There are 10 hidden switches. A switch that is on adds its own fixed numbers to the row, and there is some noise. The rows also spread widely along 13 directions, which tell nothing about the answers.
Known rows, each followed by its switches (1 for on, 0 for off):
[-0.62  2.57 -0.66  0.68  0.01 -1.28 -1.79  1.70  1.46  0.63  2.36  0.33
  1.19 -0.30 -0.49  2.93 -1.04 -0.52  3.89 -2.83 -0.38 -0.19  0.65  1.06
  0.99 -0.32  2.51  0.58 -2.25 -2.93 -1.28  0.06  0.21 -0.29  1.45 -0.13]  0 1 0 1 0 0 1 0 1 0
[ 0.18 -0.67 -1.63  0.90  1.97  2.19 -1.36 -1.63 -0.30  0.51  0.78  0.09
  2.21 -1.48 -2.38 -3.25 -1.33  1.82 -0.39 -0.11 -0.79  0.58 -0.21 -1.24
  3.83  0.07 -0.03 -0.78  0.29  0.56  0.50 -0.62  0.30 -1.91 -3.38  1.42]  0 1 1 1 0 0 0 1 1 0
[-2.57  2.94 -1.01 -2.04 -1.12  1.84  0.64  3.37  2.84  0.44  3.52 -2.28
 -1.21  0.67  3.37 -1.28  0.52  2.97  0.96  0.28 -1.09  2.52  6.21  0.82
 -2.61 -0.43  1.82  4.16 -0.02  1.53 -4.00 -0.21 -2.43  1.28  3.39 -0.19]  0 1 1 0 0 0 0 0 0 0
[-3.50  1.79 -2.94  0.55  0.61  2.49 -0.21  1.15  2.31  0.72  2.58 -2.04
  1.13 -1.79  2.00 -0.03 -3.72  5.18  1.59 -0.63  0.06 -0.19  3.03 -0.33
 -1.15  2.52  5.06  2.33 -0.40  0.97 -4.16 -2.76 -0.16  1.65  0.49  0.02]  0 0 1 1 0 0 1 0 1 0
[-1.01  2.40 -1.84  3.79  0.72  2.26 -1.89  0.09  1.99  2.45  2.63  0.51
  1.91 -0.27  0.73 -2.82 -0.40  1.18  0.72 -1.05  0.15  0.81  0.71  3.62
  0.64  1.82  3.34  2.18 -0.43  1.93 -3.02 -2.21 -1.81 -2.13  2.34  1.21]  0 0 0 1 1 1 1 0 1 1
[ 1.93 -0.70 -0.99  0.83  0.59  1.70 -1.21 -1.45 -0.77  1.97 -0.24  2.27
  3.71 -3.80 -1.69  2.58  1.53 -0.69 -0.84 -2.40  0.78 -0.53 -1.61 -0.92
  3.18  1.31  2.55  2.53 -4.52  2.29  2.19 -0.59 -0.17 -4.52  0.14  3.14]  1 0 0 0 1 1 1 1 0 0
[ 0.86 -1.68  0.85 -2.31  1.78  1.01 -0.46  0.76 -0.84 -1.85  0.05  2.33
  2.81 -2.37 -1.70  4.84  4.19 -1.26 -0.80 -0.99  0.67  7.39 -0.69 -1.36
  0.55 -0.43  0.42  2.67 -2.83  2.69  1.10  0.72  1.83 -4.01 -0.67  2.23]  0 0 1 1 0 0 1 0 1 0
[-0.68 -1.35  0.96 -1.28  1.35  1.74 -2.08  1.31  0.48 -1.55 -0.05 -0.73
  3.03 -2.40  0.29  4.80 -0.51  2.28 -0.98 -2.64  2.34  1.17  1.04 -0.17
 -1.29  1.76  5.52  4.53 -3.30 -0.05 -2.24  0.82 -0.38 -0.25  1.70  2.52]  0 0 0 1 0 0 1 0 0 0
[ 4.85 -1.34  1.25  0.18  3.74  4.19 -2.99  2.56 -2.67  0.59  3.43 -3.87
  2.72 -0.44 -1.33  1.79 -3.38 -0.64 -0.33  0.97 -0.65  5.05  2.77  3.02
  1.85 -2.91 -0.90  1.97  2.55  2.59 -2.12  1.26 -1.52 -2.35 -4.68  3.11]  1 1 1 1 0 0 0 0 1 0
[-1.59  2.92 -0.73  1.09  0.44 -0.86  1.08 -0.09  0.54 -0.10  0.24  2.29
 -0.16 -0.98  1.05  4.32  1.85 -2.40  1.41 -0.58  0.72  2.10 -0.83 -1.68
 -1.42  0.95  1.12  2.96  1.94  2.73 -2.35 -2.93  0.02 -3.29 -0.12 -0.28]  0 0 0 0 0 0 1 1 1 0
[-3.09  2.50 -1.02 -0.25  0.26  1.56  1.38 -1.83  0.03  0.84 -0.15  1.12
 -0.04  0.09 -0.76  0.43  1.01  3.92  1.54  0.60 -1.14  1.78 -0.45 -2.51
 -0.38  1.66 -0.69  1.71  1.70  0.36 -1.25 -3.94 -0.14 -2.51  0.07 -0.40]  0 1 0 1 0 1 0 0 1 0
[-0.54 -0.13  0.98  1.57  2.59  3.86 -1.74  1.33 -0.53 -0.07  2.06 -1.56
  0.23  4.11 -1.27 -4.33 -0.28  2.47  1.21  2.12 -2.34  5.15  1.43  3.15
 -0.58 -0.68 -1.50  0.45  3.21  0.01 -4.02 -1.47 -2.07 -1.34 -1.06  1.47]  0 0 1 0 1 1 1 0 1 1
[ 0.15  0.75 -2.90 -1.03  0.27  1.06 -1.39 -1.51  0.94  3.50  2.60 -4.12
  1.76 -0.35  0.45 -1.94 -4.77  4.69  0.68 -1.80  0.71 -1.22  1.94  0.41
  2.24  0.99  1.56 -0.77  2.83 -2.43 -2.04 -0.11  0.87  1.72  1.24 -1.45]  0 0 1 1 0 0 1 0 0 0
[-1.51  1.10  2.11  2.68  1.26  3.53 -1.61  2.04  1.06  0.11  1.71  2.12
  1.05  2.90 -2.66 -1.25  1.69  2.92  2.36  0.46 -1.78  4.23  0.69  3.06
 -1.72  0.98  0.85  3.00 -2.25 -0.09 -3.07 -3.30 -2.78 -2.61  1.88  2.83]  0 1 1 1 0 1 1 1 0 1
[ 1.95 -0.14 -0.70  0.08  1.29  0.16 -3.15 -0.43 -0.51  1.63  2.32 -3.07
  2.67 -1.15 -0.35  3.85 -3.64  0.99  1.19 -3.43  1.84 -0.47  0.72  1.37
  1.72  0.68  3.46  1.61  0.58 -1.84 -2.27  1.36  0.84  0.47  0.77  0.70]  0 0 1 0 0 0 1 1 1 0
[-3.15  1.95 -2.16 -1.73  0.87  0.88 -0.28  0.79  1.96 -1.11  1.48 -1.86
  0.86 -3.37  1.89 -0.67 -1.95  2.83 -0.61 -0.69  1.42  1.42  3.94 -2.91
  0.79 -0.78  2.63  1.23  1.13  1.56 -3.10 -0.42  0.00  1.25 -2.94 -1.10]  0 1 1 1 0 0 1 0 0 0
[-1.38 -0.41  1.30  0.17  2.74  0.98 -2.77  0.16 -1.09 -3.45  0.56 -1.06
 -0.12  0.54 -2.40 -2.68  0.40  1.52 -0.04 -0.37  0.02  2.70  0.82  0.23
  2.27 -0.98  1.18 -0.47  1.04 -0.05 -1.99  2.64 -0.07  0.43 -4.23  1.49]  0 1 0 0 0 0 1 0 1 0
[-4.14  3.05 -1.52 -0.78  0.95  0.58 -0.23  0.41 -0.52  0.40  3.51  1.10
  0.15 -2.68 -0.08  4.18  2.47  1.68  4.50 -2.34 -2.57  2.76  0.44 -0.37
  0.97  1.40  3.76  1.73 -4.53  2.14 -0.55 -0.36  1.80 -0.19 -0.60 -0.46]  0 0 1 1 1 1 1 1 1 0
[-0.51  0.76  1.43  1.13  1.64  1.69 -2.48  3.82  0.49  0.26  3.73 -1.60
  0.84  0.77  1.82 -2.99 -0.84 -2.77  0.14 -0.47 -1.68 -1.59  4.04  1.42
  0.43 -1.92  1.77  3.47  0.55  1.23 -3.43  2.39 -5.49 -1.03 -0.84  2.06]  0 0 1 1 0 0 0 0 1 1
[ 0.00  0.72 -0.91  5.26  2.77  0.28 -3.04 -1.65 -0.02 -1.20  0.75  2.47
  2.25 -0.93 -3.46 -1.24 -0.36 -0.46  0.53 -1.44  2.11  3.24 -2.99  2.04
  3.25  0.87  2.28 -1.44  0.91  1.69 -1.75 -1.33  1.64 -2.48 -4.07  1.56]  0 0 1 1 0 0 1 1 1 1
[-1.62 -2.80 -0.45 -0.78  2.93 -1.04 -3.19  1.10  1.05 -2.28 -0.27  0.90
  3.88 -3.73  1.81  1.50  2.08 -6.36 -0.68 -2.84 -1.34 -0.19 -2.59 -1.24
  3.37 -1.79  3.35 -0.31 -3.37 -1.36  0.86  5.08  0.71 -1.52 -1.31  0.51]  0 0 1 1 1 0 1 1 0 0
[-2.05  2.44 -2.25  0.66  2.34  1.60 -0.23  1.93  2.18 -1.37  1.84 -2.37
  0.67 -0.86  3.77  0.38 -1.89 -0.49  0.13  1.77  0.08  6.18  2.48  1.13
 -1.86 -1.89  0.20  0.89  5.60  2.26 -5.84 -2.11  0.10 -0.11 -2.68 -2.00]  0 1 1 1 1 0 0 1 0 0
[-0.08  2.47  0.49 -4.02  1.06  3.60  0.42  0.95 -1.25  4.24  3.79 -3.58
  0.77 -0.68  1.65  3.25 -1.46  2.28  2.11 -0.32 -2.69  1.34  4.99 -2.23
 -1.31 -0.56 -1.11  5.32  2.01  1.56 -2.82 -1.85 -2.59 -1.49  0.10 -0.07]  0 1 1 1 1 0 1 1 1 0
[-3.90 -1.34 -1.05  3.69  3.07  1.82 -3.19 -0.45  1.28 -1.70  0.41  1.49
  2.37 -1.35 -0.39 -2.04  1.67 -0.27  0.28 -1.33 -1.33  1.86 -4.38  2.27
  1.99  2.88  5.43 -0.16 -2.00  1.04 -1.64  1.44  1.62 -1.12  0.10  1.66]  0 0 1 1 0 0 1 0 1 1
[-3.57  1.10 -0.55  0.51 -0.05  1.44  0.14 -0.51  0.75 -1.93 -1.63  2.03
  1.40 -0.23 -1.39  1.37  0.09  4.94  1.80 -0.93  0.70  0.30 -0.25 -3.13
 -0.87  2.05  2.34  1.55 -2.47 -2.04 -1.73 -4.16 -0.31 -1.28  0.05  1.18]  1 0 0 0 1 1 1 0 1 0
[ 0.28  0.00 -0.70 -0.89  0.47  0.79 -0.47  1.17  0.99  0.73  0.96 -0.83
  1.16 -0.18  1.36 -2.44  0.03 -1.28 -0.44 -0.12 -0.71  0.26  2.09 -1.44
  1.18 -1.77 -0.95  1.13  1.33  0.10 -1.17  0.77 -1.98 -1.71 -0.75  0.66]  0 0 1 0 1 0 0 0 0 1
[-1.83 -1.00  0.44 -0.25  1.95  1.85 -1.20  2.79 -0.33 -1.59  1.39  0.16
  0.11  1.75 -1.26 -0.66  1.03  1.00  3.17  0.80 -3.75  2.99  0.35  1.32
  0.24 -0.68  0.71 -0.60 -3.06 -1.54 -0.81  0.54 -0.48 -0.10 -1.15  1.63]  0 0 1 0 1 1 1 0 0 0
[ 1.79  1.56 -3.57  1.46  0.94 -1.76 -1.18  2.66  2.90  0.41  2.46 -2.20
  2.15 -1.33  4.22  1.02 -3.84 -5.17  0.16  0.21  1.80  2.39  2.33  1.63
  1.37 -3.87  0.23 -0.78  5.22 -0.29 -3.81 -0.09 -0.30 -1.12 -1.12 -1.94]  0 0 1 0 0 1 1 0 1 0
[-2.89  0.65 -3.05  1.74  3.57  0.99 -1.35 -0.75  1.13 -2.15  0.73 -1.64
  0.85 -2.05  1.21 -0.62 -1.09 -0.09  0.15  0.91 -0.26  5.88 -2.19  1.39
  1.71  0.04  1.84 -2.32  4.67  1.91 -3.36  0.18  3.96  0.09 -3.90 -1.80]  0 1 0 1 0 0 1 0 1 0

New rows. What belongs after each?
[ 1.08  3.93 -0.52  2.08  0.53  1.02  0.03  0.73 -0.61  1.31  3.04  2.34
  0.07 -1.76 -2.67  1.72  0.76  1.07  1.67 -0.06  1.25  4.01  2.51  1.00
  1.40 -0.43  0.70  2.03 -0.90  5.12 -0.98 -3.27 -0.89 -3.23 -3.28  1.90]  0 1 1 1 0 1 1 0 0 0
[ 0.25  1.96 -0.07  2.00  4.07  2.87 -3.39  1.15 -1.86  0.63  4.22 -3.60
  1.02 -0.81  0.85 -0.81 -2.34 -1.83  1.02  0.23 -1.85  3.11  2.01  3.58
  2.67 -2.58  0.70  0.55  4.12  3.13 -4.10  1.27 -1.78 -1.00 -5.23  0.10]  1 1 0 1 1 1 1 1 1 0
[-0.90 -0.52 -0.40  1.32  0.55 -0.44 -0.70  1.75  1.26 -0.98 -1.57  1.94
  2.20  0.06 -0.79  4.24 -1.30 -1.32  3.34 -0.57 -1.54 -1.99 -2.43 -1.65
  0.03  0.15  1.24  0.50 -2.91 -5.18 -0.01 -2.11 -0.43 -2.40  0.90  1.58]  0 1 0 0 0 1 0 0 1 0
[ 0.90 -0.83  1.63 -2.98  1.69  1.31 -3.17  0.37 -1.77  1.40  2.86 -3.58
  1.34  1.37 -1.29 -2.39 -1.61  1.89  1.06 -2.33 -1.52 -1.07  2.90  0.39
  2.70 -1.55  0.14  0.19  0.04 -3.23 -0.83  4.02 -2.01  1.22 -0.61  0.71]  0 0 1 1 1 0 1 0 0 0
[-3.72 -1.12 -0.39 -1.38  1.60  2.29 -1.52 -1.05  1.31 -0.41  0.54 -0.36
  1.46 -0.28 -0.43 -3.57  2.28  2.95 -0.44 -0.92 -2.30  2.15 -0.53 -0.56
  1.53  1.19  1.69  0.40 -1.25 -0.84 -0.63  1.62  0.56 -0.08  1.42  0.00]  0 1 1 1 0 0 1 1 0 0
[-0.83  0.31 -0.69  0.84  2.81  3.26 -2.10  1.02 -0.37  1.47  3.05 -3.12
  0.67  0.04  2.59 -1.40  0.32 -1.68  0.77  0.62 -4.15  2.10 -0.13  3.00
  1.23 -0.20  1.18  1.59  2.45  2.34 -2.50  2.27 -1.00 -1.26  0.16  0.76]  1 1 1 0 1 0 0 0 1 0
[ 0.10  0.20 -0.67  1.42  0.05  0.62 -1.79 -1.41  1.48  3.44  0.96  2.44
  2.60  0.46 -2.96 -2.42  1.46  0.27  2.12 -2.36 -2.09 -0.74 -2.56  0.50
  3.41  1.12  0.00 -0.48 -3.08 -2.84  1.75 -0.49  0.16 -3.05  3.04  1.11]  0 1 1 1 0 0 1 1 0 1
[-5.71  1.25 -0.30  0.04 -0.21  0.60  0.19 -1.42  1.21 -3.19 -1.90  1.23
  0.03  0.13 -0.14 -1.53  1.87  4.45 -0.03 -1.15  0.92  0.41 -0.72 -4.22
 -0.55  2.19  2.05  1.56  0.53 -0.97 -2.62 -1.54 -0.06 -0.48 -0.13 -0.19]  1 0 0 0 0 0 0 0 1 1
[ 0.27  1.78  0.34 -0.78  1.24  0.93 -1.55  2.16 -1.10  1.56  3.57 -1.66
  0.76 -2.28 -0.15  2.02 -1.32 -1.46  2.33 -1.63 -1.56 -1.43  3.48 -1.28
  2.59 -2.12  1.18  2.76 -1.42  1.30 -1.06  1.33 -2.43 -1.22 -3.24  1.23]  0 1 0 0 0 1 1 1 1 1
[-4.65 -2.57  2.47  3.54  3.72  1.90 -3.68  1.54  0.73 -6.58 -2.89  1.06
  1.89  0.55 -1.03 -0.56 -1.53  1.90 -0.87 -0.48  1.64 -2.20 -1.47 -1.27
 -1.76  2.33  6.58  2.48 -1.24 -1.95 -5.10 -0.33 -2.73  0.43 -2.73  4.14]  0 0 1 0 0 0 1 0 1 0
[-4.40 -0.51 -0.33  0.76  3.10  2.09 -2.80  1.64  1.75 -2.27  0.66 -1.35
  2.56 -2.72  3.22 -0.41 -0.67 -0.82 -1.43 -0.50 -0.75 -0.39  0.68 -0.72
  0.44 -0.11  4.85  2.88  0.49  0.82 -4.13  1.55 -2.24 -0.28 -1.21  0.97]  0 1 1 1 0 1 1 0 1 0
[ 0.45  0.45  2.05  2.17  1.97  2.40 -2.41  2.78  0.10 -0.32  1.70  2.76
  2.11 -0.20 -2.58 -0.71  1.33 -1.69  1.84 -0.64 -1.48  1.45  1.24  0.53
  1.18 -1.06  1.07  2.63 -4.10  1.22 -0.78 -0.78 -3.17 -3.75 -2.27  4.23]  0 1 1 1 1 0 1 0 1 1
[-1.11 -0.38 -1.08  1.56  2.81  3.07 -1.68  1.97  1.48  0.58  2.63 -2.11
  2.02  1.53  1.94 -0.95 -1.04 -0.42  0.93  1.50 -2.34  6.34  0.06  3.78
 -0.82 -0.80 -0.02  0.66  3.49  0.14 -4.49 -1.05 -0.22 -1.46  0.88 -0.57]  0 0 1 1 0 1 1 1 1 1
[ 1.84  1.41 -3.56  1.93 -0.14  0.10 -0.30 -1.53 -0.10  2.85  2.08  1.96
  1.12 -4.57 -2.43 -0.51  0.31 -0.18  0.88 -1.71  0.10 -1.18 -0.73 -0.42
  5.55  1.26  2.37 -0.52 -3.60  4.16  3.35  0.05  1.83 -2.59 -2.45  2.20]  0 1 1 0 0 0 0 0 0 0
[-4.88  0.85  1.11  2.05  1.46  1.37 -1.98 -0.29  1.00 -1.82 -0.53  1.26
  0.64  0.08  0.28 -2.14  1.78  0.72  0.16 -1.20 -1.11 -2.58 -1.24 -1.86
  0.35  1.94  3.84  2.66 -0.22  0.12 -2.96  0.00 -2.64 -1.30  0.30  1.71]  1 1 1 0 0 0 1 0 1 0
[-1.74  2.25 -2.03  2.43 -0.42 -0.63 -1.77 -1.13  2.83 -0.43  0.51  3.23
  2.16 -0.19 -2.83 -2.71  0.47  2.98  2.48 -2.63  0.97  1.02 -0.57  0.42
  2.39  1.09  2.24 -1.66 -3.50 -3.06 -0.22 -2.24  1.41 -0.94  1.16  0.52]  0 1 1 1 1 0 1 0 1 0
[-0.93  0.02  1.80 -0.60  0.91  1.67 -1.51  0.76 -0.99 -3.02 -0.48  1.81
  2.31 -1.04 -1.99 -0.42  1.46  1.79 -1.02 -1.39  1.38  0.67  2.50 -2.73
  1.13 -1.10  1.09  2.84 -3.10  0.13 -0.57 -0.17 -3.28 -2.54 -2.74  2.98]  1 0 0 1 1 1 0 0 1 0
[ 1.42  0.74 -1.96  0.41  1.71  2.44 -1.24 -1.91 -0.51  2.60  0.98 -2.91
  2.93 -3.04  1.55  1.09 -3.04  0.38 -1.63 -1.13  1.97  0.91  0.66 -1.50
  1.94  0.21  0.69  2.40  4.74  2.74 -2.86 -1.48 -0.05 -2.55 -2.32  0.03]  1 0 0 0 1 0 1 1 1 1
[ 0.10  1.68  0.70  0.65  1.82  2.07 -2.60  0.40 -1.29  3.62  3.36 -0.34
  1.94 -1.75  0.25  5.07  1.49 -1.15  2.72 -2.85 -2.46  0.10 -0.83  3.27
  0.87  1.95  4.19  4.62 -3.40  1.80 -0.76  1.08 -1.23 -2.65  3.17  2.26]  0 1 0 1 1 1 1 0 1 0
[ 1.32 -0.46 -1.06  0.72  1.17  2.70  0.43  2.04  1.67 -0.72 -0.26  2.07
  2.95  1.26 -0.96  0.03  0.99 -0.57  1.18  2.31 -2.01  7.59 -0.48  0.43
 -0.43 -1.93 -3.59 -0.36  0.09 -0.85 -0.28 -4.03  0.48 -4.78 -0.26  1.22]  1 1 1 1 1 0 0 0 1 0
[ 0.07  1.17 -1.84  3.72 -0.93 -0.08 -0.39 -0.14  2.74  1.87 -0.45  2.17
  1.56  0.18  0.07 -1.99 -0.94 -0.50  0.32 -1.05  1.22 -3.14 -1.27  0.26
  0.63  1.92  2.09  1.39 -0.34 -0.78 -1.00 -2.55 -1.70 -2.84  2.73  1.63]  0 0 0 0 0 0 0 0 0 1
[-3.03  2.13 -2.02  3.55  1.19  1.39 -2.84 -3.32  1.72  2.11  0.92  0.38
  2.34 -1.66  0.55 -1.82  0.45  2.15  0.26 -2.91  0.37 -0.87 -2.89  1.48
  1.87  3.96  4.77  1.77  0.69  0.63 -2.57 -0.67  0.48 -1.34  2.74  0.49]  0 1 1 1 1 0 0 0 1 1
[ 2.52 -1.90 -0.90  3.35  2.14  1.79 -2.17 -1.35 -0.11  0.53 -1.28  0.09
  3.31 -0.72 -3.13  0.78 -3.75  1.47 -0.21 -0.66  2.33  0.26 -2.64  0.60
  1.83  1.60  1.75 -0.20  0.80 -0.93 -1.19 -2.48  1.01 -2.34 -2.12  2.78]  0 0 0 0 0 0 1 1 0 1
[-1.82  0.97 -1.96 -2.54 -0.51  4.47  3.08  0.54  1.57  3.79  1.22  0.58
  1.01  0.78  0.86  0.73  1.61  4.54  2.30  1.35 -3.87  4.40  1.46 -1.22
 -3.18  2.62 -1.18  3.81 -1.84  1.02 -0.51 -5.56 -0.01 -3.02  4.88  0.16]  0 0 0 1 1 0 1 1 1 0
[-1.01  3.38 -0.91 -0.44  0.59 -0.58 -0.82  1.52  1.26 -0.48  2.58 -0.81
  0.57 -2.37  0.99  0.47 -1.86 -0.28  0.54 -1.38  2.04  0.84  4.79 -2.01
  1.11 -2.52  1.22  1.58  1.60  1.55 -3.29 -0.52 -1.68  0.04 -3.90 -0.81]  0 1 1 1 0 0 1 1 0 0
[ 1.10 -0.23 -1.97 -1.17 -0.43  1.11  2.00  3.10  1.40 -1.83 -0.85  1.24
  2.51 -1.94  0.63  4.03 -1.03  0.10  0.20  1.41  1.14  4.23  2.59 -3.40
 -1.05 -2.20 -1.38  1.74 -1.19  0.20 -0.44 -4.08 -0.19 -3.57 -1.67  1.07]  1 0 0 0 0 1 0 0 1 0
[-2.29  2.43 -1.31  0.44  0.53  2.66  0.98 -0.26  0.12  1.68  1.53  2.27
  0.99 -1.58 -1.15  2.10  3.31  1.81  2.47  0.20 -2.52  5.72 -1.51 -0.55
  0.82  1.30 -0.19  1.90 -1.78  3.14  0.07 -3.38  1.42 -4.25  0.31  0.38]  1 1 0 1 0 1 1 0 1 1
[-1.32  1.10  1.14  0.89  0.63 -0.89 -1.69  0.69  1.12 -2.97 -0.29  1.53
  0.80  0.45 -1.12 -2.47  1.28 -1.10 -0.42 -0.99  1.52  0.82  1.32 -2.26
  1.51 -2.11 -0.29  0.91  1.26 -1.03 -2.13  0.66 -2.08 -1.82 -2.45  1.19]  0 1 1 0 0 0 0 0 1 1
[-5.40  1.89 -4.67  2.83 -0.48  2.33  2.94 -2.28  3.95 -0.44 -2.33  4.59
  1.12 -1.85  0.08 -5.64  1.95  3.08 -0.48  2.20 -1.45  1.17 -2.19 -4.59
  0.77  2.53 -0.37 -0.66  0.16  2.14 -0.02 -7.02  0.72 -4.07 -0.80 -0.63]  1 1 0 1 0 0 0 1 1 0
[ 0.64 -0.27 -0.39  4.80  4.46  3.52 -2.90  0.54 -0.57  1.79  0.81 -1.89
  2.03  0.37  0.57  2.47 -4.10 -1.53  2.02  1.19 -1.96 -0.29 -3.23  3.38
 -0.52  2.13  2.92  1.79  3.74  0.75 -4.34 -2.49 -0.92 -2.27 -1.30  2.58]  0 1 1 0 1 0 1 0 1 0
[-4.78  0.90 -1.07  0.88  0.05 -0.08  0.61  2.64  4.52 -4.41 -0.77  2.05
 -0.25  2.46  2.12 -4.43  2.02  0.23 -0.02  1.70 -0.03  3.99  1.85 -1.09
 -2.66 -0.97  0.41  0.31  1.48 -1.29 -4.20 -2.21 -1.46 -0.57  1.30 -0.68]  0 0 1 0 0 0 1 0 1 0
[ 0.75  0.66 -1.85  0.74  0.92  1.08 -0.53  3.07  1.07  2.78  3.76 -0.97
  1.03 -0.36  1.33  2.02 -0.83 -2.73  3.53 -0.13 -3.09  2.17  0.41  2.12
  0.69 -0.43  1.02  1.02 -0.84  0.86 -0.91  0.13  0.50 -1.74  1.18  0.60]  0 0 1 0 0 0 1 0 1 1
[-5.50  2.70  0.87  0.30  0.33  0.10 -2.46 -0.97  0.75 -1.35  0.41  2.12
  1.89 -3.31 -1.41 -2.14  0.54  2.74  0.83 -4.20  0.79 -5.91  2.45 -5.76
  3.02  0.33  4.42  2.88 -4.44 -1.30 -1.55 -0.14 -3.66 -0.31 -3.05  1.35]  0 1 1 1 1 1 1 1 1 1
[-2.62 -0.31  2.62 -0.04  3.66  1.82 -1.80  1.71 -2.10 -0.93  1.05 -1.61
  0.17  0.73  0.04  2.21 -1.01 -1.19  1.99  0.18 -2.54 -0.02 -0.77 -1.28
 -0.53 -0.19  1.12  1.99  2.55 -0.01 -3.59  0.87 -2.13 -0.77 -3.81  1.06]  0 0 1 1 0 0 1 0 0 1
[-3.12 -0.89  1.15 -1.13  1.64  2.73 -0.64  0.07 -0.78 -0.21  0.00 -1.78
  0.29  0.79  1.30  1.14  0.34  2.11  0.15 -0.48 -2.04 -1.63  0.13 -1.63
 -1.88  2.47  2.65  4.60  0.63 -0.08 -2.75  0.28 -2.29 -0.58  1.77  1.56]  0 0 0 0 0 0 0 1 1 0
[-1.30  0.63  1.45  1.32  1.28 -0.79 -2.74  0.24  0.65 -3.63 -0.26  1.15
  2.23  0.52 -1.41 -2.48 -0.65 -0.49 -1.02 -2.01  2.84 -0.06  1.70 -2.36
  1.91 -2.41  0.58  0.17  1.69 -2.21 -2.97  0.13 -2.62 -1.22 -3.56  0.64]  1 0 1 1 0 0 1 1 1 0
[ 1.30  2.13 -3.00 -1.05 -0.77  2.52  0.45  1.19  2.64  3.13  2.72 -1.88
  1.75 -1.83  1.82 -1.65 -2.41  2.44 -0.17  0.00  0.81  1.52  5.69 -0.77
  0.21 -0.77  0.31  2.93  0.77  2.03 -2.17 -2.92 -1.53 -1.41  0.96  0.57]  0 1 1 0 1 0 1 0 1 0
